The rows of each matrix lie in a flat space through zero, up to rounding. After each matrix: how many dimensions does the smallest such space have?
In the rows, 128 means zero.

[[147 151 121 167 157 109 129 104 145 125 138]
 [151 118 112 121 142 177 145 149 128 154 145]
 [121 112 115 136  94 107 142 131 105 104 114]
 [167 121 136  97 108 128 155 142  84  76 135]
 [157 142  94 108 115 149 105 140 123 143 152]
 [109 177 107 128 149 177 125 154 167 132 143]
 [129 145 142 155 105 125 162 147 116 119 121]
 [104 149 131 142 140 154 147 133 129 112 138]
 [145 128 105  84 123 167 116 129  89 102 166]
 [125 154 104  76 143 132 119 112 102  11 154]
 [138 145 114 135 152 143 121 138 166 154 129]]
 => 8

[[207  57 120  75 104  90  83 111  30 162 189]
 [ 57 110 104 120 134 122 173 120 144  98 125]
 [120 104  83 166 133 107 122 161 110 183 150]
 [ 75 120 166  69 130 125 156 134 104  72 126]
 [104 134 133 130 133 130 142 136 135 118 121]
 [ 90 122 107 125 130 128 149 119 145 111 124]
 [ 83 173 122 156 142 149 131 162 173 127  97]
 [111 120 161 134 136 119 162 136 114 116 130]
 [ 30 144 110 104 135 145 173 114 183  63  97]
 [162  98 183  72 118 111 127 116  63 105 153]
 [189 125 150 126 121 124  97 130  97 153 141]]
 => 5

[[145 211 131  81 152  64 172  97  74  93 162]
 [211 130  36 134 210 137 134 102  83  85 141]
 [131  36 162 178 115 126 158 124 165 135 125]
 [ 81 134 178 180 112  58 174 129 164 143  89]
 [152 210 115 112 100 162  56 114 156 106  93]
 [ 64 137 126  58 162  55 182  96 156 134 118]
 [172 134 158 174  56 182 160 138 129 108  84]
 [ 97 102 124 129 114  96 138 218 101 137 135]
 [ 74  83 165 164 156 156 129 101 124 155 163]
 [ 93  85 135 143 106 134 108 137 155 242 112]
 [162 141 125  89  93 118  84 135 163 112 121]]
 => 9

[[ 92 124 125 155 112 120  96 123  98 123 128]
 [124 143 127 149 134 110  76 129 120 124 120]
 [125 127 124 125 122 135 134 127 127 130 136]
 [155 149 125  83 137 139 127 140 151 158 105]
 [112 134 122 137 108 127 130 127 122 109 127]
 [120 110 135 139 127 103 143 141 105 113 150]
 [ 96  76 134 127 130 143  70 116 133 162 130]
 [123 129 127 140 127 141 116 111 145 131 120]
 [ 98 120 127 151 122 105 133 145  16 123 163]
 [123 124 130 158 109 113 162 131 123  47 142]
 [128 120 136 105 127 150 130 120 163 142  81]]
 => 8

[[141 150 148 114 171  89 177  99 144 104 114]
 [150 176 163  89 114 124  86 147 118 139  88]
 [148 163 102 104 133 129  86 161 139 117 127]
 [114  89 104 141 117 122 116 152 113 149 154]
 [171 114 133 117 163 122 142 102 141  82 127]
 [ 89 124 129 122 122 201 104 121 124 150 148]
 [177  86  86 116 142 104 119 105 116 129 108]
 [ 99 147 161 152 102 121 105 155 134 140 112]
 [144 118 139 113 141 124 116 134 124 119 131]
 [104 139 117 149  82 150 129 140 119 151 135]
 [114  88 127 154 127 148 108 112 131 135 121]]
 => 8

[[201  97  89 175 135 159 135 121 105 140 103]
 [ 97 150 149 106 124 110 137 131 147 118 118]
 [ 89 149 154 110 139 115 114 122 137 130 129]
 [175 106 110 154 124 140 133 129 119 141 121]
 [135 124 139 124 112 115 136 139 140 138 133]
 [159 110 115 140 115 132 136 136 125 134 134]
 [135 137 114 133 136 136 146 122 128 109  92]
 [121 131 122 129 139 136 122 121 120 121 127]
 [105 147 137 119 140 125 128 120 133 119 109]
 [140 118 130 141 138 134 109 121 119 149 136]
 [103 118 129 121 133 134  92 127 109 136 187]]
 => 4

[[191 111 121 102 102 104 190 139 129 166 132]
 [111 147 130 124 167 133 114 128 126 117 143]
 [121 130 183 111 140 153 121 126 129  90 132]
 [102 124 111 160 103 135 102 128 123 138 106]
 [102 167 140 103 219 146 121 131 119  93 142]
 [104 133 153 135 146 163 100 128 116 100 105]
 [190 114 121 102 121 100 171 129 135 154 150]
 [139 128 126 128 131 128 129 133 124 143 133]
 [129 126 129 123 119 116 135 124 137 124 140]
 [166 117  90 138  93 100 154 143 124 200 139]
 [132 143 132 106 142 105 150 133 140 139 174]]
 => 6

[[121 156 118 144 117 152 124 151 138 125  94]
 [156 198 230 130 113 115 101 198 114 117 148]
 [118 230 209 159 129 127  82 175 113 134 131]
 [144 130 159 118 123 117 127 144 122 122 144]
 [117 113 129 123 148 107 123  92 116 139 157]
 [152 115 127 117 107 139 145 159 138 113 112]
 [124 101  82 127 123 145 145 117 141 126 104]
 [151 198 175 144  92 159 117 219 140 109  86]
 [138 114 113 122 116 138 141 140 137 120 113]
 [125 117 134 122 139 113 126 109 120 133 149]
 [ 94 148 131 144 157 112 104  86 113 149 150]]
 => 3

[[138 140 126 120 134 119 139 127 115 116 124]
 [140 132 136 129 161  92 136 137 105 120 110]
 [126 136  16  52 113 133 128 105 144 100 127]
 [120 129  52  83  99 143 128 114 153 112 143]
 [134 161 113  99  79 194 138  94 132 112 143]
 [119  92 133 143 194  71 100 150 120 150  89]
 [139 136 128 128 138 100 145 138 114 114 129]
 [127 137 105 114  94 150 138 120 141 118 150]
 [115 105 144 153 132 120 114 141 143 148 132]
 [116 120 100 112 112 150 114 118 148 134 132]
 [124 110 127 143 143  89 129 150 132 132 132]]
 => 4

[[157 116  66 136 132 163 123 141 112 178 132]
 [116 132 133 122 131 144 142 131 120 112 101]
 [ 66 133 174 153 112  65 151 153 170  46 131]
 [136 122 153 129 117 115 103 112 141 136 159]
 [132 131 112 117 137 160 140 129 108 135  99]
 [163 144  65 115 160 129 143 130 100 172 116]
 [123 142 151 103 140 143 142 112 110 112  92]
 [141 131 153 112 129 130 112 103 123 138 135]
 [112 120 170 141 108 100 110 123 156 106 160]
 [178 112  46 136 135 172 112 138 106 207 144]
 [132 101 131 159  99 116  92 135 160 144 186]]
 => 4

[[134 150 134 119 127 128 136 129 139 127 156]
 [150 167 156 105 110 121 140 134 138 122 173]
 [134 156 169 102 125 125 152 109 166 131 140]
 [119 105 102 153 123 126 122 128 103 117 100]
 [127 110 125 123 141 134 107 142 121 144 123]
 [128 121 125 126 134 131 118 135 125 135 129]
 [136 140 152 122 107 118 144 116 132 115 122]
 [129 134 109 128 142 135 116 145 125 137 159]
 [139 138 166 103 121 125 132 125 142 134 131]
 [127 122 131 117 144 135 115 137 134 144 134]
 [156 173 140 100 123 129 122 159 131 134 210]]
 => 4

[[107  90 147 147  92 127 139 161  97  92 114]
 [ 90 114 134 126 136 125 167 120  82 112  89]
 [147 134 116 143 123 115 117 133 120 138 149]
 [147 126 143  89 114 139 102 111 157 103  95]
 [ 92 136 123 114  70 151 104 134  80  73 155]
 [127 125 115 139 151 117 162 103 124 112 103]
 [139 167 117 102 104 162  78 119 155 102 161]
 [161 120 133 111 134 103 119 111 137 147 103]
 [ 97  82 120 157  80 124 155 137 127  52 155]
 [ 92 112 138 103  73 112 102 147  52 152 169]
 [114  89 149  95 155 103 161 103 155 169  99]]
 => 7
